All rows are made from the same 12 directions, up to rounding. Whole rows:
In the rows, 128 means zero.
124	128	112	122	110	144	180	116	137	143	157	140	116	183	94	100	141	149	156	112	146	153	158
101	105	150	172	143	111	80	122	128	115	130	121	120	162	105	77	158	99	143	107	146	115	175
90	100	132	116	164	129	124	144	163	155	115	107	141	120	139	149	144	128	167	113	89	128	132
146	121	119	91	148	136	128	115	104	144	147	149	104	147	143	150	109	125	156	137	129	138	109
152	123	124	127	102	144	137	142	110	118	98	166	68	132	170	161	105	100	117	117	167	115	139
141	120	100	157	99	103	124	126	117	92	114	142	120	111	145	137	100	86	144	123	173	128	122
134	100	124	127	135	172	130	138	129	148	124	100	113	155	88	103	150	107	120	142	128	64	202
158	127	108	106	112	80	142	94	152	149	102	106	130	133	107	157	114	133	132	170	108	112	109
90	120	134	148	120	104	146	120	165	142	110	141	112	164	110	102	161	107	141	92	142	156	162
115	104	120	135	106	141	161	153	105	105	134	139	110	125	130	130	142	84	117	103	149	103	145
171	129	150	118	122	154	98	134	125	137	113	96	113	147	124	145	124	182	102	163	105	65	149
129	123	150	112	124	135	167	127	95	156	135	145	117	140	119	114	169	143	134	111	131	132	141
113	123	103	124	112	98	134	108	172	99	143	119	98	179	99	138	100	89	99	144	116	118	119
140	153	102	147	91	162	148	157	121	101	133	114	189	76	106	106	139	118	74	125	155	117	135
108	147	135	136	142	128	123	133	130	135	105	148	138	82	144	118	133	88	96	119	135	156	121
143	124	80	124	104	135	148	131	161	124	144	96	176	138	99	136	119	156	164	133	133	128	130

The start of a row, then its end:
154	142	112	134	103	132	111	151	157	124	79	127	146	91	173	177	104	153
134	121	144	136	112
139	100	112	148	121	126	92	150	95	80	128	131	122	104	161	153	104	81
143	120	159	95	119
154	149	129	115	133	131	118	107	108	144	136	176	107	153	155	128	111	153
165	117	164	185	112
106	126	135	144	115	106	117	140	123	109	113	159	124	120	142	125	154	67
102	87	162	146	123
129	111	140	164	96	128	108	151	118	104	113	112	143	133	104	103	176	101
97	104	158	79	172
68	106	155	129	149	110	167	125	124	115	154	119	87	136	113	113	135	98
100	134	73	108	125
143	143	111	104	102	121	173	112	122	117	143	150	91	146	126	148	97	119
99	147	129	135	101
123	113	133	115	127	85	178	90	117	156	147	116	128	155	84	106	156	147
162	141	105	131	128
113	115	138	106	123	127	164	141	121	143	135	128	134	131	123	139	165	132
127	107	112	123	122
93	138	139	127	142	161	115	160	153	119	121	151	109	125	162	142	124	107
95	96	126	149	127
101	132	133	91	157	173	161	148	107	156	170	142	161	119	117	110	174	124
122	99	117	155	124
113	152	125	116	122	130	145	133	130	125	130	149	142	108	120	120	144	84
66	118	135	149	111
101	88	126	134	158	119	104	139	152	133	122	89	142	125	126	140	133	122
172	128	95	99	141
147	127	119	116	109	97	138	116	143	143	97	134	122	131	138	160	125	132
143	130	134	135	114
132	103	135	113	109	147	165	158	98	141	114	154	107	127	158	156	160	125
152	85	152	120	140
79	119	129	142	141	99	115	130	192	134	109	107	146	135	115	126	146	111
131	110	102	142	134
140	131	105	132	112	117	134	122	140	140	123	111	182	117	95	112	153	126
140	125	146	133	137
153	143	100	100	115	131	115	104	160	127	144	153	92	208	120	146	95	125
126	133	152	152	122
157	104	105	79	128	165	124	151	149	172	115	111	153	155	122	170	160	142
159	114	132	101	150
112	132	99	152	111	148	152	150	168	112	114	120	138	104	142	136	99	136
143	118	135	143	139
133	153	133	155	115	105	120	110	118	113	128	148	134	121	130	101	121	134
125	124	156	164	117
109	134	168	200	114	97	140	117	82	73	151	116	115	100	127	73	113	172
128	141	116	121	125
170	169	148	143	101	145	91	128	99	105	148	135	153	140	120	100	137	182
87	129	157	133	122
115	139	103	119	112	172	169	168	138	122	151	120	187	94	125	132	145	147
122	100	130	146	119
113	107	163	134	152	159	118	156	87	148	134	123	152	110	127	99	190	135
141	97	129	109	161
139	125	110	90	116	106	169	104	122	145	136	129	123	142	88	133	142	83
94	151	121	111	118
157	134	144	114	136	169	115	140	110	170	113	130	148	126	129	119	164	166
139	119	143	123	159
108	132	109	118	171	158	85	124	150	127	160	140	128	160	124	112	108	94
137	122	137	158	133
133	134	138	125	140	108	141	116	121	166	102	129	153	88	139	128	143	154
162	131	120	153	118
103	115	161	122	169	121	130	116	109	133	144	109	100	119	123	118	121	129
115	162	69	98	122
125	113	114	130	98	142	180	136	121	131	148	139	125	163	108	112	156	138
160	95	157	136	157
153	130	129	112	173	142	123	103	88	166	115	144	104	92	150	125	95	118
159	169	127	134	131
142	105	137	129	115	107	122	148	104	126	102	118	150	89	153	162	150	132
149	115	129	100	112
151	128	99	111	131	135	132	121	122	124	154	98	167	113	106	134	110	143
138	162	112	110	110
76	96	144	149	146	137	146	157	112	114	130	118	124	94	126	108	157	74
113	108	112	97	153
81	125	157	142	154	120	174	103	104	125	168	131	87	140	99	72	129	120
115	145	92	133	140
132	140	148	166	125	114	93	129	77	92	157	132	173	100	127	86	147	144
131	113	154	143	110
168	163	139	163	95	111	75	117	150	118	94	129	141	142	136	120	119	183
122	129	163	145	134
140	131	141	119	163	123	111	98	107	146	120	151	74	133	154	131	86	126
148	159	121	140	122
136	97	129	131	163	106	69	111	95	128	127	140	110	136	142	128	122	73
169	131	151	115	132
153	130	138	134	114	143	136	134	98	110	127	106	115	105	123	129	112	141
87	166	111	71	134
97	114	130	161	122	139	166	142	143	127	117	112	121	115	119	103	134	135
144	119	121	120	169
158	147	107	154	72	79	122	117	118	81	118	156	133	121	147	144	106	117
125	115	182	155	89
130	128	160	177	118	81	70	115	135	106	97	120	118	137	134	112	132	138
126	126	138	118	137
132	150	98	120	97	164	140	164	152	107	145	126	180	117	132	145	131	149
109	99	145	149	110
96	155	144	149	131	83	126	117	145	113	122	131	154	88	136	118	126	130
103	125	107	172	83
93	144	142	127	119	153	172	148	122	110	157	160	105	137	140	117	134	131
97	95	128	161	119
131	140	139	189	119	91	132	111	94	97	116	123	137	62	146	98	94	152
152	150	135	141	114
98	120	110	106	169	161	144	128	162	161	135	129	116	139	123	125	116	109
151	130	109	148	149
135	139	129	138	136	176	122	131	134	120	153	111	113	153	116	104	100	173
124	150	117	114	157
166	160	145	135	113	120	81	117	133	129	99	113	146	121	110	119	135	139
61	158	131	101	131
142	127	105	102	131	82	162	78	106	150	145	145	127	137	100	119	125	98
153	151	135	154	102
120	120	99	115	134	139	79	141	176	105	155	116	146	177	126	154	113	121
140	111	129	133	115
106	130	151	159	99	140	145	147	157	109	121	130	91	167	138	122	131	176
124	99	127	131	157
146	99	109	147	72	89	154	127	114	102	132	116	141	151	104	131	154	128
162	108	161	102	137
102	129	107	134	144	109	137	97	138	110	169	129	120	154	96	96	103	94
133	144	123	151	120
162	152	115	133	129	111	81	96	125	108	161	132	143	159	128	122	87	174
162	147	145	163	94
135	118	139	141	105	142	143	154	99	96	130	134	101	117	163	151	113	151
131	117	132	105	122
150	138	145	141	158	135	70	122	126	165	95	119	165	100	138	110	142	157
159	134	139	139	147
132	106	84	87	149	166	155	131	154	167	128	126	120	146	122	152	114	104
171	134	127	126	152
160	133	141	150	106	131	85	143	115	128	111	125	169	127	137	122	162	173
151	99	166	128	142
113	126	114	112	179	173	83	138	164	133	148	116	126	146	141	139	90	133
149	138	105	136	132
121	149	141	152	112	156	129	143	144	105	133	127	111	141	132	113	112	164
96	125	126	129	143
115	126	155	121	135	177	143	167	99	127	134	148	108	112	162	135	143	139
110	100	126	123	135
127	105	125	113	157	80	117	89	87	113	171	131	110	142	122	131	104	101
163	156	109	125	85
134	128	103	90	127	124	166	119	134	164	124	146	140	127	125	147	140	113
149	119	137	158	115
115	139	128	118	146	168	99	131	151	115	159	142	92	189	121	116	108	115
96	125	129	134	144
95	118	105	161	116	122	137	144	185	105	116	98	142	119	126	132	108	131
146	120	115	129	140
128	137	152	122	149	131	98	132	149	138	118	95	142	116	134	143	121	177
114	152	77	110	115
141	157	103	145	126	133	121	105	175	153	93	126	137	125	107	101	105	121
122	151	150	155	161
132	132	142	184	131	89	85	95	138	138	96	114	142	131	99	68	143	130
151	138	153	134	172
92	131	168	148	130	89	152	116	137	134	106	136	95	124	137	117	139	141
118	122	99	145	124
142	140	170	115	144	116	110	113	101	162	113	162	104	140	159	132	145	166
148	116	132	160	116
101	93	139	102	157	131	123	155	116	144	124	119	145	104	137	152	171	85
129	105	104	101	122
118	124	154	101	170	120	148	99	109	174	148	104	137	127	87	97	156	147
126	164	73	115	131
143	137	149	148	94	113	138	112	113	115	140	125	112	169	95	95	147	159
104	132	138	112	147
125	126	143	107	136	121	177	110	138	177	109	138	92	143	138	140	129	175
168	132	102	151	135
159	134	141	97	126	134	133	114	146	164	114	103	113	159	113	148	128	187
119	163	91	99	136
134	131	135	99	160	125	95	118	127	149	117	134	120	122	139	147	122	101
110	146	112	125	110
136	125	149	142	91	139	128	154	109	124	117	148	133	147	129	116	185	134
115	76	173	124	156
